The rows are grouped in 4 ways, from coarse to fine. Each group lies inside one group of the grouping before and may be the whole of it. The rows also spread widely along 10 directions, which tell nothing about the answers.
Some rows, each with its group in each grouping after it:
 .11 -.08 -.19  .17 -.05  .30 -.06 -.10  .08  .03 -.19 -.03 -.26  .03  .15  .27 -.16  .22 -.26  .45  .23  .41  .13  .19 -.01
tuso z236 gabab z416
 .12  .10  .28 -.04  .08  .01  .13  .03  .08 -.16  .05  .15  .02  .01 -.11  .10 -.04  .01 -.12  .12 -.06  .08 -.08 -.07  .11
Siki z246 dal z359
 .10  .16 -.17 -.16  .02 -.02  .03 -.23 -.18 -.16 -.12 -.14 -.08  .07  .34  .23  .04  .08 -.01 -.44 -.06  .12  .17  .23  .05
Siki z329 zasa z667
 .12  .33  .28  .02 -.13  .03 -.20  .22  .05  .09 -.22 -.21 -.02  .17  .11  .25  .20  .08 -.10  .02  .09 -.27  .21 -.05 -.21
tuso z910 mezen z444
 .21  .09  .35 -.26  .14  .00  .18  .02 -.10 -.31  .19  .23 -.02 -.11 -.04  .13 -.02 -.02 -.02  .05 -.11 -.11 -.02 -.20  .00
Siki z623 lupa z361
-.19  .12 -.27 -.18  .00 -.11  .18 -.23 -.23 -.14  .03  .03  .11  .18  .05 -.19  .10 -.09  .30 -.46 -.18 -.05 -.35 -.12 -.17
Siki z623 duko z862
-.17  .37  .38  .18 -.07  .13 -.04 -.20  .17 -.21 -.03 -.20  .06  .33 -.16  .15  .14 -.09  .08  .01 -.21 -.17 -.12 -.18 -.21
Siki z246 gumog z56
 .30  .16  .20 -.15  .05 -.03  .06  .03  .00 -.07  .01  .23  .08  .10  .00 -.16  .09  .26 -.07 -.23  .03  .06  .04 -.17 -.04
Siki z437 Ropor z331
-.13 -.03 -.48  .04  .07 -.05 -.01 -.24 -.11 -.10 -.03 -.06 -.03  .16  .10 -.15 -.01 -.04  .17 -.16 -.13  .09 -.20 -.16 -.28
tuso z910 doliv z23
-.45  .03  .21 -.17 -.18  .05 -.12 -.11 -.07 -.19  .25  .03  .04 -.06  .01 -.17  .15  .13 -.14  .10  .27 -.04 -.10  .18 -.18
tuso z346 levud z27
 .55 -.08  .14 -.46  .10  .03  .29  .33 -.37 -.10  .02  .50 -.09 -.26  .19  .25 -.08  .20 -.19  .17  .29 -.18  .10 -.12  .07
tuso z236 Gupi z197
 .44  .31  .15  .12  .00  .15  .30  .00  .00 -.05 -.31 -.01 -.11  .28  .10  .34 -.06 -.07  .15 -.01 -.25 -.17 -.03 -.21 -.08
Siki z623 Katoz z194
 .16 -.07  .05  .04 -.04 -.01  .03  .40  .04  .18 -.18  .12 -.12 -.06  .03  .11 -.04  .07 -.31  .42  .31  .04  .05  .09 -.01
tuso z236 Fegi z533
-.05  .26  .05  .26  .06 -.06 -.23  .03  .18 -.11 -.04 -.19 -.08  .25 -.14  .06  .05 -.22  .07  .08 -.18 -.19  .11 -.22 -.44
Siki z329 Vuvi z989
 .23  .09  .37 -.17  .12 -.40 -.10  .40  .16  .03  .14  .26  .22 -.03 -.16 -.53  .21  .17 -.15 -.21  .06 -.11  .05 -.38 -.13
tuso z910 mezen z673
-.07  .10  .09 -.16  .06  .06 -.02  .03 -.07 -.17  .14  .11 -.05  .01 -.15  .13  .03 -.06  .03  .13 -.01 -.09 -.13 -.20 -.18
Siki z623 duko z739
 .35  .04  .12  .12  .12 -.24  .17  .37  .10  .08 -.21  .05  .01  .08  .00  .04 -.01 -.14 -.06  .11 -.11 -.11 -.02 -.22 -.03
tuso z236 Gupi z579
-.47 -.19 -.38 -.23  .05 -.30  .09  .14 -.27 -.08  .19  .05  .01 -.16 -.03 -.12  .00 -.36  .09 -.04  .01 -.10 -.40  .19 -.16
Siki z623 lupa z48
-.11 -.22 -.22  .09  .18 -.19  .04 -.16  .16 -.24  .23  .16 -.03 -.06 -.11 -.43 -.16 -.03 -.07  .07 -.10  .38 -.15 -.02 -.09
Siki z437 zukez z17
 .30  .06  .15 -.35  .31 -.35 -.20  .45 -.19 -.10  .19  .17  .04 -.14 -.08  .09  .15 -.11 -.06 -.11 -.03 -.38  .17 -.46 -.28
tuso z910 furo z637
-.10  .05 -.11 -.22 -.06  .06 -.03 -.14 -.18 -.01 -.11 -.08  .02  .05  .24  .20  .16  .25 -.13 -.23  .17  .25  .00  .21  .11
tuso z236 gabab z604
-.21  .30  .33  .09 -.34 -.12  .16  .12  .00 -.02 -.12 -.15  .07  .16  .16 -.15  .20 -.10 -.01 -.13  .08 -.48 -.10  .33 -.22
Siki z437 Ropor z187
-.03  .05  .09  .04  .03 -.12 -.19 -.07  .06 -.18  .16 -.01 -.04  .01  .06 -.21  .05  .01 -.09  .02 -.02 -.04  .17 -.08 -.31
tuso z346 levud z850
-.15 -.09 -.27 -.21  .19 -.16  .03  .02 -.30 -.13  .04 -.08 -.04 -.06  .09  .32  .00 -.26  .06 -.07 -.15  .05 -.20 -.01 -.01
tuso z346 levud z27
-.20  .05  .18 -.10  .11  .09  .07 -.19  .01 -.37  .13 -.10 -.10 -.09 -.03  .43 -.08 -.12 -.09  .21 -.11  .16 -.08  .14  .14
Siki z329 zasa z667
 .05  .06 -.22  .00 -.17 -.09  .07  .34 -.12  .20 -.27 -.02 -.15  .02  .20  .10 -.03 -.09 -.13  .06  .29 -.17  .06  .36 -.13
Siki z329 zasa z667
-.01  .07 -.01 -.13  .08 -.03  .08  .10 -.06 -.09 -.01  .12  .00  .05 -.10  .10 -.01 -.04  .00  .01  .02  .03 -.16 -.08 -.05
Siki z329 Vuvi z989
-.34 -.04 -.05  .07  .31 -.47 -.44  .38  .15 -.11  .15 -.34 -.07 -.14 -.20  .24  .08 -.51 -.16  .08 -.20  .00  .15  .09 -.17
Siki z329 Vuvi z989
 .08  .00  .20  .03  .13 -.03 -.03  .03  .26 -.08  .11  .23  .10  .08 -.27 -.35  .03  .22 -.09  .15  .00  .24 -.16 -.43 -.07
tuso z910 doliv z23
-.23 -.02 -.30  .26 -.18 -.07  .00 -.20  .05 -.03 -.18 -.30 -.12  .10  .34 -.15 -.01 -.03 -.08 -.05  .04  .09  .06  .41 -.18
tuso z236 Gupi z579
 .09  .28  .09 -.32  .07 -.27  .00 -.02 -.21 -.14  .01 -.03  .15  .11  .16 -.01  .26  .03  .10 -.70 -.11 -.20  .08 -.08 -.07
Siki z329 zasa z667
 .12 -.11  .10 -.23  .09  .09  .28  .04 -.21 -.36  .23  .35 -.15 -.23  .01  .18 -.21 -.07 -.09  .39  .10 -.11 -.12  .01 -.07
Siki z437 zukez z17
 .11  .04  .40 -.22  .12 -.11  .00  .10 -.01 -.25  .25  .26  .08 -.11 -.09 -.07  .12  .09 -.13  .11  .05 -.13  .02 -.28 -.12
tuso z236 gabab z604
 .24  .05  .08  .21 -.07 -.15  .19  .42  .05  .09 -.27 -.05 -.11  .03  .16  .07 -.06 -.21 -.11  .26  .01 -.32  .03  .09 -.13
tuso z910 doliv z23
-.11 -.05  .22  .03  .02 -.21  .17 -.03  .04 -.33  .01 -.29 -.10 -.23  .35  .21 -.05 -.21 -.24  .00 -.18  .01  .11  .51  .25
tuso z910 doliv z23
-.26  .01 -.89 -.21 -.04  .11 -.41 -.15 -.37  .11 -.04 -.03 -.17  .14  .14  .02  .06  .16  .06 -.27  .36  .15  .09  .11 -.50
Siki z329 Vuvi z989
 .27 -.14 -.01 -.17  .16 -.24  .05  .39 -.01  .09 -.03  .20 -.01 -.16  .03 -.08 -.05  .10 -.27  .04  .15  .18  .03 -.01  .15
tuso z910 furo z637
 .24  .04 -.22 -.01  .13 -.04 -.17  .02  .01  .02 -.02  .10 -.07  .11  .01 -.08  .01  .15 -.06 -.11  .02  .19  .12 -.17 -.21
Siki z437 Ropor z187
-.13  .13  .28 -.37 -.03  .06  .09  .05 -.16 -.10  .01 -.03  .07 -.05  .05  .34  .16  .11 -.11 -.16  .07  .11 -.13  .21  .30
Siki z623 lupa z48

New rows. What belongs after each?
-.26  .12 -.24 -.14 -.13 -.02  .18 -.07 -.38 -.12 -.12 -.19 -.07  .06  .26  .35  .03 -.28  .09 -.19 -.01 -.33 -.19  .36 -.12
Siki z246 gumog z56
 .03  .07 -.30 -.18 -.14 -.05  .39 -.05 -.45 -.07 -.17  .07  .00  .11  .34  .03  .04 -.10  .22 -.22  .05 -.41 -.25  .05 -.25
tuso z236 Gupi z579
-.12  .02 -.20  .08  .01  .15  .14  .01  .03  .00 -.14  .06 -.08  .15 -.16  .15 -.13 -.06  .03  .28  .05  .20 -.31 -.02 -.05
Siki z329 Vuvi z989
 .21  .07  .00  .11  .12 -.08  .15  .26  .05  .07 -.22 -.01 -.03  .15 -.08  .22 -.06 -.16  .03  .21 -.14 -.05 -.20 -.28 -.05
tuso z910 furo z637
 .08  .09  .16  .14  .07 -.11 -.06  .15  .23 -.09  .05  .12 -.05  .06 -.16 -.20 -.04 -.03 -.12  .17  .01 -.01  .08 -.14 -.23
Siki z329 Vuvi z989
 .04  .16 -.08 -.02  .01  .07 -.20  .16  .03  .21 -.21 -.12 -.03  .21 -.06  .22  .12  .09 -.05 -.04  .05  .19  .01 -.06 -.04
Siki z623 lupa z48
 .47 -.10  .04 -.20  .34 -.16  .31  .31 -.11 -.01 -.02  .45  .07 -.01 -.19  .05 -.08 -.02  .02  .14 -.11  .06 -.29 -.61  .07
tuso z236 Fegi z533
-.42 -.14 -.29  .01  .03 -.28 -.04  .16 -.05 -.01  .04 -.13  .02 -.05 -.02 -.13  .05 -.28  .00  .06  .01 -.05 -.28  .12 -.18
tuso z910 doliv z23
-.10  .05  .37 -.21  .04 -.10  .08  .14 -.07 -.24  .15  .05  .06 -.12 -.02  .13  .12 -.07 -.11  .14  .04 -.21 -.09 -.06 -.04
tuso z236 Gupi z579
-.02  .24  .21  .01 -.09 -.15  .02  .01 -.05 -.08 -.10 -.16  .07  .15  .20 -.01  .23 -.03 -.01 -.24 -.06 -.31  .07  .01 -.19
tuso z236 Fegi z533
 .18  .12  .15 -.01 -.21  .19  .06  .22  .01  .12 -.15  .21 -.05  .09  .05 -.11  .04  .30 -.16  .26  .38 -.14  .01 -.05 -.19
tuso z910 doliv z23
 .15  .00  .46 -.10  .07 -.31 -.32  .36  .28 -.06  .21  .12  .04 -.23 -.02 -.41  .15  .25 -.46  .03  .23  .05  .41  .01 -.06
tuso z910 mezen z673
 .12  .22  .66  .30  .08 -.29  .00 -.03  .47 -.31  .08 -.15  .08  .08 -.05 -.25  .06 -.12 -.20 -.12 -.36 -.02  .22  .00  .03
Siki z246 gumog z56
-.04 -.02  .14 -.15  .20 -.28 -.08  .10  .16  .01  .07  .07  .25  .05 -.18 -.27  .22  .19 -.13 -.27 -.03  .39 -.15 -.25  .17
tuso z236 Gupi z579
 .16  .30  .16  .12 -.02  .00  .09 -.08  .16 -.05 -.12  .05  .07  .32 -.10 -.15  .06  .07  .12 -.13 -.12 -.05 -.09 -.30 -.19
Siki z329 zasa z667
-.21  .03  .01 -.08  .04 -.07 -.33  .12  .00  .00  .04 -.15 -.03 -.02 -.01  .15  .19  .05 -.22  .09  .16  .08  .13  .04 -.13
tuso z236 Fegi z533
 .05  .23 -.27 -.18 -.02  .03 -.24  .05 -.12  .21 -.21 -.05  .02  .27  .03  .10  .20  .24  .01 -.37  .20  .14  .07 -.08 -.15
Siki z329 zasa z667
 .38  .13  .19  .29 -.01  .18  .17 -.09  .24 -.02 -.28  .00 -.09  .23  .08  .17 -.09  .15 -.10  .27 -.10  .22  .05 -.13  .05
tuso z236 gabab z604
 .05  .12  .46  .35 -.14  .01  .05  .09  .32 -.11 -.11 -.15 -.10  .04  .08  .04 -.01 -.06 -.25  .43  .01 -.09  .16  .17 -.09
tuso z236 gabab z416
 .05 -.06 -.01  .04  .00 -.25  .43  .17 -.06  .02 -.23  .01  .04  .00  .18  .01 -.03 -.18 -.05 -.02 -.10  .00 -.28  .17  .20
tuso z236 Fegi z533
-.10  .13 -.09  .10  .06  .04  .15 -.03  .02 -.11 -.05  .06  .00  .24 -.23  .04 -.05 -.18  .20  .14 -.14 -.06 -.35 -.28 -.25
Siki z329 Vuvi z989
-.13  .07  .15 -.22 -.07 -.20  .00 -.10  .05 -.09  .09  .02  .13 -.05  .16 -.39  .20  .28 -.19 -.55  .10  .28  .05  .33  .19
Siki z623 Katoz z194
-.28  .05 -.23 -.05  .07  .06 -.39 -.06  .01  .02  .00 -.27 -.11  .07 -.03  .27  .10  .00 -.08 -.02  .04  .31  .08  .11 -.11
Siki z623 lupa z361
 .10  .17  .51 -.17  .07 -.15  .17  .06  .01 -.24  .08  .03  .13 -.02  .03  .02  .12  .03 -.08 -.13 -.12 -.16 -.07 -.13  .10
tuso z910 furo z637
 .03  .06 -.22  .14 -.13  .01  .11  .11 -.04  .13 -.27 -.08 -.11  .15  .15  .02 -.06 -.04 -.02  .15  .11 -.10 -.11  .09 -.19
tuso z910 furo z637
-.04  .17  .01 -.13 -.04 -.08  .03  .12 -.05  .04 -.09  .03  .06  .13 -.04  .00  .12  .03  .00 -.16  .10 -.04 -.11 -.01 -.07
Siki z329 zasa z667
 .03  .00  .17  .16 -.02 -.20 -.10  .37  .27  .06  .00  .00 -.11 -.07 -.07 -.18 -.03 -.10 -.27  .25  .09  .02  .14  .15 -.10
Siki z623 duko z739
 .07  .04  .08 -.27  .05 -.24  .06  .41 -.17  .07 -.04  .10  .05 -.12  .03  .18  .08 -.09 -.19 -.13  .12 -.09 -.04  .17  .15
Siki z246 dal z359
 .00  .04 -.09 -.13  .08  .00 -.19  .05 -.09 -.08  .06  .03 -.08 -.01  .00  .15  .02  .02 -.15  .00  .11  .04  .11  .02 -.14
Siki z246 gumog z56
 .31  .06  .52 -.01  .09 -.12 -.03  .39  .24  .03 -.02  .18  .05 -.04 -.14  .02  .10  .15 -.32  .26  .11  .08  .13 -.19  .10
tuso z236 gabab z604
 .18  .05  .27  .14  .02 -.10 -.02  .20  .23  .01 -.11  .00 -.04  .01  .02 -.02  .03  .08 -.24  .21  .05  .06  .16 -.01 -.01
tuso z236 Gupi z197
 .30  .19  .21 -.11  .16 -.03  .08  .04 -.02 -.13 -.04  .02  .00  .09  .01  .22  .04 -.01  .03 -.16 -.25  .02  .04 -.23  .04
Siki z623 lupa z48
 .05 -.11  .16  .21  .07 -.16 -.14  .17  .34 -.10  .07 -.02 -.13 -.15 -.02 -.17 -.12 -.04 -.31  .42  .03  .16  .17  .04 -.10
tuso z910 mezen z444
 .28  .26  .08 -.25 -.17 -.01  .03  .08 -.22  .05 -.11  .11  .00  .10  .30 -.13  .18  .25 -.03 -.45  .20 -.24  .23  .11 -.18
Siki z623 lupa z361
-.24  .08  .23 -.10  .00  .05  .11  .23  .01 -.06 -.04  .01  .00  .00 -.21  .35  .01 -.13 -.10  .29  .10  .04 -.28  .09  .12
Siki z329 Vuvi z989
-.15 -.04 -.08 -.20  .18 -.18  .07 -.05 -.10 -.10  .11  .13  .19  .05 -.15 -.10  .14  .00  .09 -.18 -.10  .17 -.37 -.32 -.01
tuso z236 gabab z416
 .08  .10  .14 -.13  .01 -.10  .10  .18 -.02  .01 -.14 -.03  .06  .02  .09  .11  .09  .06 -.10 -.09  .01  .01 -.08  .01  .12
tuso z910 mezen z673
 .20 -.04  .12  .00  .11 -.09  .03  .04  .09 -.21  .06  .06 -.10 -.14  .13 -.04 -.10  .03 -.19  .14 -.04  .06  .15 -.01 -.03
tuso z910 mezen z673
 .11  .17 -.08 -.23  .04  .04  .10 -.09 -.26 -.15  .00  .07 -.05  .09  .12  .17  .05 -.01  .14 -.26 -.08 -.15 -.06 -.11 -.16
Siki z623 Katoz z194
 .25 -.04 -.17 -.12  .04  .01  .37  .05 -.16 -.04 -.04  .35 -.06  .03  .02 -.13 -.16 -.01  .11  .05  .00 -.01 -.26 -.16 -.08
Siki z623 lupa z361
-.04  .04 -.20 -.12  .15 -.15  .14  .00 -.06 -.04 -.06  .06  .07  .11 -.09  .03  .00 -.09  .11 -.19 -.12  .17 -.29 -.14  .05
Siki z329 zasa z667
 .09  .17 -.17 -.18  .06  .08  .11 -.13 -.25 -.13 -.07 -.01 -.07  .14  .10  .31  .02 -.07  .18 -.21 -.17 -.07 -.12 -.14 -.12
Siki z623 duko z739
 .02  .18  .08 -.07 -.12 -.02  .14  .12 -.09  .04 -.15 -.02  .01  .12  .10  .06  .09 -.03  .02 -.12  .01 -.15 -.10  .11 -.05
Siki z623 lupa z48
 .12  .03 -.11 -.02 -.01 -.09  .48 -.19 -.12 -.18 -.05  .16  .00  .09  .16 -.23 -.12 -.10  .20 -.22 -.22 -.05 -.28 -.01 -.04
Siki z623 lupa z361
-.11  .19  .13  .15 -.08 -.15  .15 -.19  .15 -.11 -.11 -.23  .08  .20  .14 -.18  .09 -.07  .05 -.35 -.29  .08 -.09  .19  .05
Siki z623 lupa z48
-.22  .17 -.48  .07 -.17  .27  .23 -.17 -.32 -.01 -.31 -.24 -.21  .27  .18  .55 -.10 -.32  .31  .12 -.11 -.22 -.35  .14 -.26
Siki z623 duko z739
-.19 -.13 -.66 -.02  .10 -.09  .03 -.13 -.17  .02 -.12 -.10 -.06  .08  .11  .03 -.09 -.13  .15 -.07 -.10  .23 -.32 -.05 -.14
tuso z910 mezen z444
 .08 -.04 -.21 -.14  .06 -.01 -.03  .21 -.10  .09  .01  .21 -.06  .01 -.09 -.05 -.02  .04 -.04  .11  .15  .08 -.10 -.12 -.16
Siki z623 lupa z48
-.15  .16  .03  .00 -.12  .16 -.06 -.08 -.02 -.02 -.08 -.06  .01  .20 -.01  .07  .14  .14  .01  .12  .15 -.05 -.11 -.12 -.25
tuso z236 Gupi z579
 .27  .01 -.22  .25  .00 -.09 -.05  .15  .20  .25 -.28  .03 -.03  .23  .04 -.27  .00  .18 -.11  .03  .10  .24  .07 -.14 -.15
tuso z236 Gupi z579
-.18  .06  .13 -.13 -.02 -.18  .15  .04  .00 -.06 -.03 -.03  .17  .03  .01 -.09  .13  .00  .00 -.17 -.06  .04 -.32 -.01  .11
tuso z910 mezen z444
 .12  .07  .14  .01  .00 -.07  .11  .12  .08 -.03 -.04  .11  .01  .05 -.02 -.07  .01  .06 -.11  .02  .02  .08 -.08  .03  .01
Siki z437 Ropor z187
 .08  .04 -.01 -.11  .05  .04  .17  .04 -.09  .06 -.27 -.06  .02  .08  .12  .37  .06  .12 -.12 -.05  .01  .30 -.15  .06  .31
tuso z236 Fegi z533
 .12 -.08 -.35 -.11 -.14  .03  .20  .33 -.26  .23 -.31  .08 -.14 -.03  .26  .16 -.07  .04 -.12  .13  .33 -.05 -.11  .26 -.01
tuso z910 doliv z23
 .14  .07  .15  .02  .19 -.20 -.03  .16  .15 -.05 -.03 -.04  .03  .04 -.07  .10  .04 -.05 -.11 -.08 -.18  .20 -.01 -.07  .11
Siki z437 Ropor z187
 .21  .02  .03 -.17  .12 -.15 -.09  .17 -.14 -.07  .03  .07 -.04 -.09  .13  .12  .09  .02 -.13 -.05  .06 -.10  .19 -.09 -.15
tuso z236 gabab z416
 .20  .05  .38  .11  .09 -.23 -.35  .33  .28 -.09  .07 -.12 -.11 -.15  .09 -.04  .09  .04 -.41  .16  .07 -.06  .54  .07 -.13
tuso z910 doliv z23
-.18  .12  .24 -.28  .14  .03 -.02  .03 -.04 -.18  .07 -.02  .08 -.02 -.17  .38  .11  .04 -.10 -.06 -.02  .24 -.16 -.01  .24
Siki z329 Vuvi z989
 .13 -.08 -.21 -.14 -.03  .11  .03  .18 -.22 -.01 -.07  .12 -.21 -.13  .21  .21 -.10  .06 -.16  .26  .28 -.08  .08  .12 -.14
tuso z910 doliv z23
-.06  .05  .09  .06  .04 -.32 -.05  .16  .09 -.10  .07 -.04  .05  .01 -.02 -.26  .08 -.19  .00  .00 -.12 -.25 -.05 -.16 -.29
tuso z910 mezen z444
 .00 -.18 -.63  .16  .08 -.23 -.12  .10  .02  .15 -.11  .00 -.10  .06  .10 -.37 -.08 -.04 -.03 -.04  .05  .18 -.02 -.02 -.29
tuso z910 doliv z23
 .30 -.02 -.05  .02  .00 -.20  .14  .31  .03  .22 -.25  .14  .03  .07  .12 -.13  .04  .10 -.15 -.05  .12  .11  .00  .01  .06
tuso z236 gabab z604
 .19  .06  .14  .03  .12 -.16  .17  .16  .00 -.15  .03  .12 -.03 -.02 -.04  .07 -.10 -.23 -.04  .11 -.16 -.18 -.05 -.08 -.07
Siki z246 dal z359
 .00  .11  .17 -.14  .01 -.07  .17 -.01 -.08 -.18  .01  .03  .06  .01  .07  .05  .06 -.03  .03 -.05 -.09 -.14 -.17 -.11 -.03
tuso z910 mezen z444
